The groups are shells around one centre, one inside the other: the same stretched ball of 4 dimensions in 9 sizes.
Some rows, each with its group after it:
|   0.8 |  12.5 | -10.4 |  -4.3 |  12.1 |   5.6 |   4.5 |  13.8 |  -7.8 |  -8.1 |   8.6 | -13.0 |  -1.2 |  10.7 | | J_606
|  -6.1 |  15.7 | -11.6 |  12.1 |  11.7 |   9.1 |  -7.8 |  19.4 |  15.4 | -16.2 |  12.5 | -15.2 |  10.3 |  19.4 | | J_270
| -20.7 |  22.9 | -17.7 |  12.3 |  15.3 |   7.5 | -14.0 |  26.2 |  36.4 | -10.2 |  12.4 | -27.2 |  11.1 |  18.7 | | J_956
|   0.6 |   6.4 |  -5.5 | -19.8 |  10.7 |   2.9 |  16.2 |   6.4 | -26.1 |  -1.6 |   6.5 |  -6.0 | -17.0 |  -0.6 | | J_995
| -12.7 |  -0.3 |   5.9 | -19.6 |   4.4 |   6.8 |  12.7 |  -0.3 | -20.4 |  -4.1 |   3.9 |   5.5 | -18.7 |  -8.0 | | J_226
|  -0.5 |  15.7 |  -3.0 |   6.8 |   4.9 |  14.1 | -11.9 |  11.9 |   4.2 | -12.9 |  -2.9 | -12.2 |  27.1 |  14.3 | | J_226
| -16.6 |  -2.8 |   3.5 | -18.0 |   7.2 |   4.2 |  16.7 |   1.6 | -16.9 |  -6.3 |  12.7 |   7.4 | -31.1 |  -7.3 | | J_270
| -16.2 |  24.1 | -13.1 |  18.5 |  10.7 |  12.8 | -22.2 |  24.1 |  37.4 | -14.0 |   5.1 | -25.4 |  29.0 |  21.8 | | J_995
|  12.3 |  13.9 |  -8.8 |  -2.4 |   9.5 |   8.1 |   2.2 |  12.0 | -16.2 |  -9.6 |   2.5 | -12.7 |  11.8 |  13.7 | | J_643
|  30.4 |  -6.8 |   8.0 | -24.6 |   2.2 |   6.4 |  28.3 |  -9.0 | -72.0 | -10.0 |   0.9 |  16.8 | -14.8 |  -2.4 | | J_643
|  11.6 |   1.7 |   7.7 | -14.2 |   0.7 |  11.3 |   9.5 |  -3.1 | -38.2 |  -9.2 |  -5.0 |   6.7 |   4.2 |   0.0 | | J_606
| -11.3 |   3.2 |   5.9 | -21.9 |   3.5 |   7.9 |   9.7 |  -0.5 | -21.0 |  -0.6 |  -2.5 |   1.3 | -10.3 |  -8.9 | | J_956
|   2.7 |  -8.5 |  11.2 | -29.9 |   2.2 |   5.5 |  26.1 |  -9.2 | -51.4 |  -4.1 |   2.7 |  17.0 | -28.3 | -13.0 | | J_995
|  10.3 |  14.9 |  -9.3 |   5.3 |   9.3 |   9.8 |  -2.9 |  14.4 |  -7.1 | -13.9 |   4.7 | -13.1 |  16.6 |  18.1 | | J_869
|  -4.8 |   9.8 |   0.5 | -10.6 |   4.7 |  10.1 |   0.9 |   5.4 | -11.6 |  -4.6 |  -3.5 |  -6.6 |   6.7 |   1.3 | | J_606
|  10.0 |   3.6 |   3.0 |   1.1 |   3.4 |  11.9 |   3.1 |   3.7 | -21.3 | -18.0 |   4.4 |   4.4 |   7.7 |  10.5 | | J_580
|   6.4 |  10.4 |   3.7 |   5.4 |   0.7 |  16.3 |  -9.2 |   5.5 |  -9.1 | -16.3 |  -5.6 |  -2.6 |  28.3 |  12.2 | | J_270
| -16.4 |  20.2 |  -4.9 |   7.8 |   6.1 |  14.2 | -18.7 |  15.9 |  24.1 |  -9.0 |  -3.5 | -19.1 |  28.1 |  12.0 | | J_984
|  32.8 |  -7.7 |   7.4 | -24.9 |   2.8 |   5.7 |  30.5 |  -9.0 | -75.0 | -10.6 |   2.6 |  17.4 | -17.3 |  -1.7 | | J_956
|   3.0 |  -4.0 |   8.9 | -17.4 |   2.1 |   8.5 |  16.0 |  -4.3 | -37.2 |  -9.8 |   3.3 |  12.7 | -14.4 |  -4.5 | | J_984
|  16.0 |   7.7 |  -7.0 |  -5.6 |   9.8 |   6.1 |  10.8 |   8.6 | -27.9 | -11.9 |   8.2 |  -4.7 |  -1.3 |  11.8 | | J_226
| -17.4 |  15.9 |  -7.4 |  -5.1 |   9.9 |   7.9 |  -4.7 |  14.2 |  11.5 |  -3.2 |   2.4 | -17.1 |   4.7 |   5.0 | | J_606
| -35.3 |  20.2 | -14.0 |  -4.5 |  14.9 |   4.6 |  -7.2 |  21.6 |  33.6 |   1.1 |   8.8 | -26.1 |  -4.9 |   3.9 | | J_580
| -11.9 |  11.2 |  -1.7 |   6.1 |   5.8 |  12.2 |  -8.6 |  11.7 |  10.8 | -14.0 |   4.7 |  -7.4 |  11.8 |  10.5 | | J_643
|  -4.8 |   0.8 |   8.1 | -15.6 |   1.7 |  10.1 |   8.3 |  -1.8 | -24.1 |  -7.0 |  -1.4 |   6.4 |  -5.4 |  -4.8 | | J_226
|  23.0 |  -1.5 |   5.0 | -10.9 |   2.9 |   9.2 |  16.0 |  -2.5 | -48.6 | -14.9 |   2.9 |  10.7 |  -2.5 |   5.4 | | J_869
|   6.7 |  11.2 |  -3.5 |  -8.9 |   6.9 |   8.9 |   3.5 |   7.4 | -19.4 |  -6.4 |  -1.7 |  -8.8 |   8.6 |   6.5 | | J_869
| -28.7 |  17.3 |  -7.3 |  -4.3 |  10.1 |   8.1 |  -8.5 |  16.0 |  23.9 |  -1.4 |   2.6 | -19.4 |   3.5 |   2.9 | | J_869
|  30.6 |   6.2 |   2.1 |  -0.6 |   2.0 |  13.2 |   4.3 |   1.9 | -40.6 | -17.8 |  -3.6 |   2.5 |  21.9 |  14.6 | | J_995
|  22.6 |  -3.7 |  -0.5 | -20.0 |   8.3 |   2.6 |  28.4 |  -1.0 | -56.6 | -10.3 |  11.2 |   9.5 | -24.3 |   2.0 | | J_956
|   3.8 |   5.1 |   1.0 | -22.3 |   5.8 |   6.4 |  13.9 |   0.9 | -33.6 |  -0.9 |  -2.4 |  -1.8 |  -7.3 |  -3.9 | | J_580
|  15.5 |  -6.8 |   0.0 | -24.4 |   9.4 |   0.5 |  32.6 |  -1.8 | -55.7 |  -8.6 |  15.2 |  12.1 | -36.8 |  -2.6 | | J_580
|  17.9 |  -6.5 |  10.2 | -15.3 |   0.7 |   9.3 |  19.3 |  -6.9 | -52.1 | -14.3 |   3.0 |  17.5 | -10.3 |  -0.5 | | J_270
| -22.2 |  13.3 |  -1.2 |   5.6 |   5.7 |  12.7 | -12.8 |  12.7 |  21.9 | -11.3 |   2.8 | -10.3 |  13.0 |   7.8 | | J_643
|   7.0 |   4.7 |   7.9 |  -7.5 |  -0.3 |  13.8 |   1.3 |  -0.9 | -25.8 | -11.2 |  -7.0 |   3.9 |  14.3 |   2.9 | | J_984
| -24.0 |  22.7 | -11.9 |  14.5 |  11.0 |  11.7 | -20.5 |  23.1 |  40.3 | -11.2 |   6.0 | -24.6 |  21.4 |  17.0 | | J_984

New rows, each followed by its group:
| -10.7 |   8.5 | -11.1 |  -8.8 |  14.7 |   1.8 |  11.0 |  14.1 |  -3.4 |  -6.3 |  17.0 | -10.0 | -21.3 |   5.5 | | J_984
| -13.6 |  11.8 |  -7.7 | -11.6 |  11.4 |   4.8 |   4.9 |  12.1 |  -0.9 |  -2.0 |   6.6 | -13.0 |  -9.1 |   1.9 | | J_226
|  -7.0 |   2.8 |  11.1 | -15.9 |  -1.1 |  12.7 |   3.1 |  -3.2 | -21.3 |  -5.2 |  -8.4 |   5.0 |   4.6 |  -6.4 | | J_580
|   6.5 |   8.3 |  -5.2 | -13.1 |   9.2 |   5.5 |  11.0 |   7.2 | -24.9 |  -5.4 |   4.2 |  -6.5 |  -5.2 |   4.5 | | J_226
| -24.8 |  14.2 | -10.0 | -12.7 |  13.3 |   3.4 |   2.8 |  15.1 |  11.2 |   1.6 |   8.0 | -17.7 | -12.9 |  -0.2 | | J_270
| -19.2 |   3.8 |   3.1 |  -9.3 |   5.4 |   8.6 |   3.6 |   5.0 |  -1.7 |  -7.7 |   6.0 |   0.5 | -10.5 |  -2.2 | | J_869
|  -3.9 |   8.6 |   3.8 | -13.6 |   2.8 |  11.1 |   1.5 |   2.5 | -16.6 |  -3.5 |  -7.3 |  -4.0 |   8.3 |  -1.5 | | J_956
|   4.0 |  14.4 |   1.6 |   3.2 |   1.5 |  16.1 | -11.8 |   7.2 |  -5.1 | -12.0 |  -9.5 |  -8.8 |  32.7 |  11.3 | | J_995
|  -8.9 |  18.0 |  -0.4 |   8.8 |   2.6 |  16.8 | -19.3 |  12.0 |  15.3 | -11.8 |  -7.8 | -14.1 |  35.1 |  12.7 | | J_270
| -29.3 |  22.6 |  -8.6 |  12.9 |   8.8 |  13.2 | -23.2 |  21.3 |  43.4 |  -9.6 |   2.0 | -23.7 |  24.2 |  13.7 | | J_643
|  12.6 |   2.1 |  -3.9 | -20.1 |   9.9 |   2.6 |  22.3 |   3.2 | -41.7 |  -5.4 |   8.5 |   0.5 | -19.7 |   1.1 | | J_643
| -13.5 |   1.3 |   7.9 | -13.2 |   2.4 |  10.0 |   5.5 |   0.1 | -13.4 |  -7.3 |   1.2 |   5.3 |  -7.7 |  -5.0 | | J_643
|  32.2 |  -1.1 |   0.9 | -11.0 |   5.3 |   7.0 |  20.5 |  -0.8 | -56.6 | -15.7 |   6.0 |   9.1 |  -5.0 |   8.9 | | J_956
| -28.8 |   9.1 |   4.2 |  -9.9 |   3.6 |  11.1 |  -5.3 |   6.0 |  10.8 |  -2.9 |  -2.2 |  -5.7 |   0.8 |  -5.0 | | J_995
|  -4.8 |  -3.2 |   8.1 | -23.6 |   3.3 |   6.5 |  17.8 |  -4.0 | -34.1 |  -4.3 |   2.7 |  10.0 | -20.9 |  -9.5 | | J_869
|   0.2 |  10.6 |   3.8 |   2.0 |   1.2 |  15.3 |  -8.7 |   5.5 |  -5.8 | -13.1 |  -5.9 |  -4.0 |  24.1 |   8.7 | | J_643
| -35.8 |  26.5 | -15.1 |   9.7 |  13.4 |   9.6 | -21.8 |  26.3 |  51.4 |  -4.3 |   5.0 | -32.0 |  17.4 |  12.9 | | J_995
| -14.3 |  -1.5 |   7.7 | -18.7 |   3.5 |   7.5 |  12.0 |  -1.2 | -19.4 |  -5.2 |   4.0 |   7.5 | -18.8 |  -8.6 | | J_643
|   7.9 |  17.3 | -13.0 |   9.9 |  11.6 |   9.0 |  -5.4 |  18.4 |   1.6 | -15.3 |   8.2 | -17.0 |  17.3 |  21.8 | | J_995
|  -3.3 |  15.0 |  -2.3 |  -3.2 |   5.0 |  12.0 |  -6.8 |   9.5 |  -2.4 |  -6.5 |  -5.8 | -12.5 |  19.8 |   7.3 | | J_984
|   7.1 |  14.9 |  -3.4 |  -0.9 |   5.3 |  12.3 |  -5.2 |   9.4 | -10.4 |  -9.5 |  -5.1 | -11.5 |  23.1 |  11.5 | | J_984
|  -6.5 |   4.9 |   2.8 |  -2.6 |   4.2 |  10.9 |   1.0 |   5.2 |  -7.6 | -13.0 |   4.4 |   1.1 |   1.4 |   4.8 | | J_984
| -37.6 |  17.2 |  -7.5 |   1.5 |  10.6 |   8.8 | -12.8 |  18.3 |  37.5 |  -4.2 |   6.8 | -19.3 |   2.3 |   4.5 | | J_226
|   8.7 |  -1.5 |   5.0 | -25.2 |   4.4 |   5.6 |  21.2 |  -3.7 | -46.7 |  -3.7 |   0.7 |   7.5 | -16.8 |  -6.3 | | J_869
| -10.9 |  13.3 | -11.9 |   6.8 |  13.3 |   6.3 |  -2.4 |  18.7 |  13.8 | -13.6 |  16.1 | -13.7 |  -2.0 |  15.1 | | J_995
| -38.7 |  20.3 |  -6.3 |   7.6 |   8.6 |  12.3 | -21.1 |  19.4 |  46.0 |  -6.3 |   2.4 | -21.7 |  15.9 |   7.5 | | J_956
|  -9.3 |  21.6 |  -5.2 |  16.1 |   5.0 |  16.6 | -23.6 |  17.3 |  25.6 | -14.4 |  -4.3 | -19.3 |  39.6 |  18.8 | | J_580
|  31.8 |  -5.2 |   9.7 | -19.8 |   0.0 |   9.4 |  22.5 |  -9.0 | -68.2 | -12.2 |  -2.9 |  16.1 |  -3.7 |   0.2 | | J_643
| -20.9 |   4.5 |  -7.3 | -13.5 |  13.8 |   1.0 |  13.8 |  11.5 |  -1.2 |  -4.4 |  18.7 |  -5.3 | -32.0 |  -1.2 | | J_956
| -49.2 |  18.1 | -10.1 |   1.8 |  13.2 |   6.8 | -13.3 |  21.8 |  50.2 |  -2.7 |  11.7 | -22.3 |  -6.0 |   3.0 | | J_995
| -20.6 |   4.5 |  -4.0 | -22.9 |  11.6 |   1.2 |  16.1 |   7.1 | -10.2 |   1.7 |  10.9 |  -4.9 | -31.2 |  -8.0 | | J_995
|   5.8 |   2.9 |  -5.0 | -23.5 |  11.1 |   1.1 |  23.0 |   4.2 | -37.1 |  -1.8 |   9.1 |  -1.7 | -25.0 |  -2.1 | | J_580
|  -0.6 |  -6.6 |   6.6 | -22.5 |   5.2 |   4.4 |  23.7 |  -3.7 | -39.6 |  -7.7 |   9.7 |  13.6 | -30.4 |  -7.5 | | J_956
|  41.6 |  -2.2 |   3.9 | -16.5 |   3.0 |   8.0 |  23.6 |  -5.2 | -71.6 | -13.7 |  -0.2 |  11.6 |  -0.9 |   6.6 | | J_270
|   6.9 |  16.2 | -10.5 |   4.9 |  10.2 |   9.2 |  -3.7 |  15.6 |  -3.2 | -12.4 |   4.8 | -15.6 |  16.0 |  17.5 | | J_869
|  -0.4 |   5.2 |  -3.0 |   1.0 |   8.2 |   8.1 |   4.7 |   9.1 |  -9.1 | -15.8 |  12.2 |  -0.6 |  -4.3 |  10.4 | | J_270
| -21.7 |  11.8 | -10.1 |   2.0 |  13.2 |   5.5 |  -1.3 |  17.6 |  18.9 | -10.1 |  16.5 | -12.8 | -10.1 |   9.1 | | J_643
|  32.3 |  -5.8 |   7.3 | -28.5 |   2.5 |   5.8 |  30.1 |  -9.4 | -76.1 |  -6.8 |  -1.5 |  14.8 | -14.7 |  -4.0 | | J_580
|   7.7 |   7.8 |   4.6 |   3.6 |   0.8 |  15.3 |  -5.4 |   4.0 | -14.1 | -17.0 |  -3.5 |   0.4 |  22.5 |  11.1 | | J_270
|  -9.8 |   4.6 |   6.1 | -14.5 |   2.5 |  10.3 |   4.2 |   0.9 | -15.2 |  -4.6 |  -3.1 |   0.9 |  -1.3 |  -4.4 | | J_226
|  -6.8 |  16.2 |  -0.4 |   0.2 |   3.4 |  14.3 | -12.2 |   9.7 |   4.5 |  -7.5 |  -8.1 | -12.9 |  26.5 |   7.9 | | J_956
|  -1.3 |  19.7 |  -6.4 |  11.9 |   6.2 |  14.6 | -16.7 |  15.9 |  13.0 | -13.9 |  -2.5 | -17.4 |  33.3 |  18.4 | | J_643
|  24.0 |   5.2 |   2.1 |  -9.0 |   3.1 |  10.7 |   9.0 |   0.7 | -42.0 | -12.1 |  -3.4 |   2.0 |  11.4 |   8.0 | | J_226
|  23.9 |   6.5 |   0.3 |  -3.9 |   3.8 |  11.2 |   6.2 |   3.1 | -36.3 | -14.7 |  -1.3 |   0.5 |  14.1 |  11.8 | | J_226
|  -5.0 |   5.5 |  -5.6 | -16.5 |  11.4 |   2.6 |  15.0 |   7.9 | -18.8 |  -3.7 |  10.6 |  -5.0 | -20.6 |   0.2 | | J_606
|  24.6 |  -3.8 |  -0.8 | -18.9 |   8.4 |   2.7 |  28.4 |  -0.7 | -57.7 | -11.3 |  11.7 |   9.8 | -23.5 |   3.1 | | J_995
| -36.6 |  13.5 |  -7.9 |  -3.4 |  12.2 |   6.0 |  -4.8 |  17.0 |  29.7 |  -3.6 |  11.6 | -15.7 | -10.8 |   1.7 | | J_226
|  24.0 |  11.9 |  -3.5 |   2.3 |   5.0 |  12.3 |  -0.6 |   7.7 | -26.2 | -15.4 |  -2.5 |  -6.6 |  24.9 |  17.1 | | J_956
| -26.0 |  16.4 |  -4.7 |  -1.9 |   8.0 |  10.3 | -10.6 |  14.3 |  22.3 |  -3.9 |   0.4 | -16.9 |   9.1 |   4.0 | | J_606
|   7.6 |  -5.0 |   1.4 | -31.6 |   8.7 |   0.2 |  32.1 |  -3.0 | -53.2 |  -1.9 |  10.0 |   9.2 | -37.6 |  -9.1 | | J_580
|   6.6 |  -4.0 |   4.4 | -32.3 |   6.0 |   2.7 |  28.0 |  -5.0 | -52.4 |  -0.4 |   3.4 |   8.9 | -29.1 | -10.8 | | J_580
|  11.4 |  11.7 | -13.6 |   1.2 |  13.8 |   4.7 |   7.0 |  15.6 | -13.4 | -13.5 |  14.2 | -11.8 |  -1.6 |  17.4 | | J_580
|  30.1 |  -7.1 |  13.8 | -20.5 |  -2.4 |  10.9 |  21.5 | -11.9 | -69.4 | -12.6 |  -5.3 |  19.9 |  -2.2 |  -2.1 | | J_270
|  15.2 |   9.7 |  -1.4 | -12.7 |   5.2 |   9.2 |   7.1 |   3.9 | -32.7 |  -5.7 |  -5.2 |  -5.8 |  10.3 |   5.3 | | J_580
